The rows of a group lie close to one hidden flat surface of 11 dimensions, which passes through zero. Surfaces can cross.
In the rows, 128 means zero.
Some rows, each with its group after it:
[116  91 160 205  91 143 167  81  84 143 128 122 108 155 146 237 133 119
 149]
k341
[120  87 105 141 128 112 155 133 126 148 176  64 107  73 137  74 120 150
 137]
k341
[120 165 134 122  56 123  98 110 161 122  84 137 134 168 108 155  66  99
  88]
k341
[126 130 143 143 112  95 111  85  83  97 102 115  92 125 153 133 132 135
 113]
k631
[140 119 111 126  97 150 115 150 149 121 164 123 166 102 144  69 115 134
  68]
k944
[140  96 121 209 154 131 114  56 140  89  77 133 149 118 153 144 113  62
  85]
k944
[133 100 128 132 171 123 154  99  91 137 150  85  94 122 138 144 156 128
 145]
k631
[111 145 152 131 158 116 138 127 152 141 127 139 166 113 126 158 125 145
 103]
k504
[119  88  96 157 205 139 100 108 153 126 138 123 145 124 156 202 143 121
 130]
k504
[157 147 103 203 192 131 147 114 152 132  97  97  95 135  89 114 105  99
 191]
k631
[132 165 145 137 138 150 118 140 127 124 125 148 146 130 105 144 149 115
  89]
k631
[ 83  69  94 127 110 128  68 147 120 139 115 146 139  87 158 139 102  94
 166]
k944
[116 189 172 120 127 105 152  94 127  91 128 162 176  95 136 174 123 126
  88]
k504
[149 102  81 159 164 153 139 118 102 147 143  67 148 121 155 103 103 147
  98]
k341
[ 97 119 109 135 188 127 157 137  80 122 180 144 167  19 130 148 143 127
 141]
k341
[133 129 102 114 199 146 135  29  11  44 190 153 110 116 124 150 104 121
  36]
k504
[108 104 142 162  98 135 139 149 171 144 154 118 150 144 132  83 111 131
 167]
k341
[161 143 131 173 138 133 140  94 132  93 111 118 129 138 125 100 122 127
  71]
k944
[135 183 163 125 112 156 114 130 146 147 114 109 106 194  83 159 161  69
  93]
k504
[163 160 131 116 184 147 160 116 146 114 167 125 125 189 122 122 143 122
 151]
k341
[105 139 149 124 192 108 153  76 144 139  82 137 159 138 125 137  89  77
 167]
k504
[124 125 111  91 120 116 123 144 126 122 142 138 109 149 122 103 118 181
 156]
k944
[137 102 106 146 144 103 119 134 111 161  82  49 120 109 171  83 111 152
 113]
k504
[114 105 161 135  94 125 119  58 127 123 138  89 146 165 175 134 115 101
  56]
k341
[177 110  93 155 174 138 171 127  78 135 152  87 128  90 173 108 146 152
 155]
k341
[133 107 123 109 107 156 122 126 124 124 174 111 141 128 152 127 146 114
  83]
k631
[ 83 130 120 137 110 112  95  63 161 100 148 137 159 127 136 139  48 150
  49]
k504
[158 109 136  79  57 172 122 192  91 146 141 158 124 212 105  60 149 209
 113]
k341
[ 99 145 162 137 146 162  97 136  94 126 151 135 135 130  95 168 176 122
  31]
k631
[109 125 123 123 143 145 111 166 120 137 143 174 164  97 117 160 143 162
  98]
k504
[141 131 121 125 135 131 130 132 109 140 130 103 117 154  95  80 107 148
 107]
k504
[147 158 140 116 129 110 152 124 124 115 113 129 176 121 152  77 105 148
  97]
k631
[143 126 116 131 117 158 119 122 155 150 149 106 143 180 133 127 102 112
 109]
k504
[125 150 151 105  90 111 154 103  67  72 155 139 125  78 150  93 127  86
 128]
k631
[100 146 135 143 159 159 115 103 165 111 135 132 171 146  79  70  65  69
 110]
k631
[140 108 135 152 123 142 114  95 198  89 177 101 132 147 147  71 151  62
 119]
k631
[126 120 159 148 108 115 122 121 107 124 101 122 118 135 136 119 141 124
 137]
k944
[106 120 148  76 115 148 101 133 176 142 144 175 151 180 137 169 139 108
 147]
k944
[122 114  54 102 131 123 105 143  56 146 143  91 128  90 193 136  75 141
 161]
k944
[ 87  83 111 141 169 111  92 141 141 138  85 172 128 127 103 128  97 157
 202]
k504
[133 134 104 126 186 146 150  81 116 134 160  91 106 156 115 132  99 106
 140]
k631
[155 150 128 111 146 129 143 130 119 134 120 129 155 136 153 141 131 160
 118]
k631
[130  88 132 165  53 141  97 127 132 150  75 122 133 174 164 146  99 127
 108]
k341
[134 155 128 141  95 115 142 163 116 164 112  77 131  85 158 142 128  89
 159]
k944
[179 178 132 134 104 145 139  88 134 119  96 130 131 203 143 159  86 107
 115]
k341
[183 136  91 134 161 137 161 121 159 125 162  92 128 123 153 117 124 127
 141]
k944
[164 181 128 121  98 108 156 102 137 117 104 111 131 133 135 118  85 120
  93]
k944
[123 105 116  99 126 138 142 152 127 153 160 121 135 112 129 123 134 138
 134]
k631
[124 135 162 143 159 126 163 105 103 152 115 103  98 128 100 154 153 121
 131]
k944
[157  58 109 181 131 129 128 120 118  98 142 100 126  91 196  68 151 116
 142]
k944
[155 126 127 118  93 176 140 176 155 161 186 130 129 169 102 123 154 139
 129]
k504
[101 101 113 144 143 126 110 124 160 132 122 145 130 127 122 163 113 104
 167]
k341

New rows. What belongs after each?
[107 119 109  85 122 128 114 116 108 174 129  89 102 180 120 142  89 156
 128]
k944
[111 135 155 129 114 134 135 158 133 137 128 139 152  93 106  95 153 129
 105]
k631
[144  82 112 126 137 140 147 129 116 159 143  43 109 122 138  55 137 135
 101]
k504
[118 119 115 132 129 111 134  99 119 133 108 113  99 126 111 121 100 149
 128]
k944
[152 172 113 127  88 143 132 149 156 131 147 120  78 165  86 164 123 154
 142]
k631
[103 162 153 119  74 106 108 181  89 159  94 114 115  99 129 118 136 130
 153]
k944
[154 133 118 108  86 130 137 136 103 118 133 127 117 131 146 107 127 116
 134]
k504
[ 80 102 161 134 176 120  97 149 125 163  81 155 138 128 102 172 166 162
 119]
k631
[106  98 137 131 155 137  86 143  90 141 130 132 127 158 167 161 169 121
 171]
k944
[129 107  96  98 133 162 129 152 125 135 166 141 136 129 113 112 123 150
 127]
k341
[120 119 112 159 139 117  77 139 123 153  75  45  71 160  96  68  95 161
  83]
k504
[143 133 137 145 133  99 143 122  44  99  97 123  96 102 143 116 151 152
 158]
k944
[145 188 190 129 125 111 117 132 224  75 132 170 158 158 115  82 186  98
 114]
k631
[135 189 173 106  86 153  98 167  67 119 150 125 177 147 173 113 154 138
  58]
k944
[194  90 103 109 161 152 146 134  82 117 139 134 144 162 202 109 169 134
 180]
k341
[141  55 141 154  76  79  99 121 166 115  88 100 123 111 218  63 166 163
 129]
k631
[124 115 118 177 135 139 116 106  69 140 106  72 132  93 158 134 109  91
  97]
k944
[134 117 141 181 123 131 102 152 169 154 127  77 121 146 128 105 156 116
 133]
k944
[199 152  93 157 133 149 135 112 174 119 140  74 163 175 164  91  92 146
  79]
k631
[175 152 119 149 155 159 141  77 123  83 164 108  58 193 111 169 151  96
 130]
k504
[135 166 132 133  74 147 106 164 143 113 135 164  98 142  91 173 143 136
 119]
k631
[150 121 113  76 121 207 146 162  95 147 166 194 150 201  91 117 112  88
 194]
k504
[131 109 121 153  99 139 117 157 113 144 103 140 144 120 136 129 122 145
 138]
k341
[153 159 150 136 147 119 135 108 143 107 124 119 121 148 138 115 142 133
 117]
k631
[179 141 115 127 121 105 167 119 137 118 119 107 114 111 160 119 128 125
 159]
k944
[102  70 122 143 112 161  97 196 172 193 138  89 110 142  84  81 161 136
 114]
k504
[ 84 133 152 147  85 116  97 153 133 123  95 173 117 105  84 137 142 124
 143]
k631
[ 77 100 133 116 123 131  23 117  51  94  90 209 176 154 193 187 106  94
 116]
k944
[113 110 131 128  91 136 114 137 144 123 156 123 130 108 127 142 162 106
  78]
k504
[155 102  87  91 181 133 140  81  92  99 158 145 117 158 152 148 100 163
 130]
k944
[139  77 113 152  91 185  77 183 183 147 155 133 183 120 165 146 189 116
  68]
k631
[108 149 138 125  98 146  95 108 147 111 141 156 125 181 115 167 113  88
 107]
k504
[112 144 143 176 146 142 126 141 106 162 105  95 148  80 131 179 149  53
 111]
k944
[145 136 103 155 143 130  86 108 117 138  37 125  87 148 106 227 116 118
  81]
k341
[172 153 145 148 155 110 156 166 119 163  96  67 137  84 169 142 206 128
 131]
k504
[ 80 103 156  44 156 120 154 137 135 148 154 193  82 160  44 152 151 203
 181]
k944
[110 138 136 113 127 132 123 138 113 116 123 185 128 132 101 132 124 134
 144]
k504
[189 134  59 189 101 142 122 151 131 121  72 167 149 113 177 170  68 104
 210]
k631
[153 160 146  81 106 123 163 164 146 125 176 134 113 138 107  91 149 186
 141]
k944
[136 172 114  85 138 152 128 155 119 135 170 132 162 130 147 153 126 125
 123]
k944
[114 136 144 115 120 117 114 128 122 124 100 137 133 124 118 121 117 114
 119]
k504
[134 129 115 134 125 133 101 120 126 111 133 128 139 142 137 108 106 140
  97]
k944
[118 130 160 134 175  92 172 106 100 120  99 118 159  72 136  50 136 125
 126]
k631
[156 104  90 127 137  97 165 115  92 113 124 112  98  76 152 113 112 141
 179]
k944
[157 153 132 151  95  95 147 167 125 120 116  96  82  98 123  94 173 170
 136]
k504
[142 184  98  58  88 103 144 135  98  86 130 175 117  65 112 128  95 121
 125]
k341
[ 87 107  98  93 130 154 109 151 141 156 170 135 152 111  95 112 102 145
  91]
k944
[ 84 141 157  97 166 105 108  91 126  88 122 204 115  94 123 241 174  75
 155]
k341
[149 180 167 104 116  95 188 149 122 128 129 127  96 104 102  93 166 159
 166]
k631
[164 131 146 115 105 132 146 147  96 139  98  95 107 124 151  96 161  78
 146]
k504
[139 121 152 143 152 105 139 153 190 159 108  92 129 133 120  68 166 184
 135]
k631
[146 125 134  82 113 129 149 165 159 157 156 118 151 126 142  98 160 158
 124]
k631
[155 111  97 141  78  97 107 138 124 119  68 161 109 133 188 199 113 161
 204]
k631
[113  94 102 129 112 119 134 143 145 154 138  98 109  97 116 105 115 139
 163]
k944
[168 190 149 107 154 133 160 110  97 162  83  80 157 172 153 118 106  84
 126]
k504
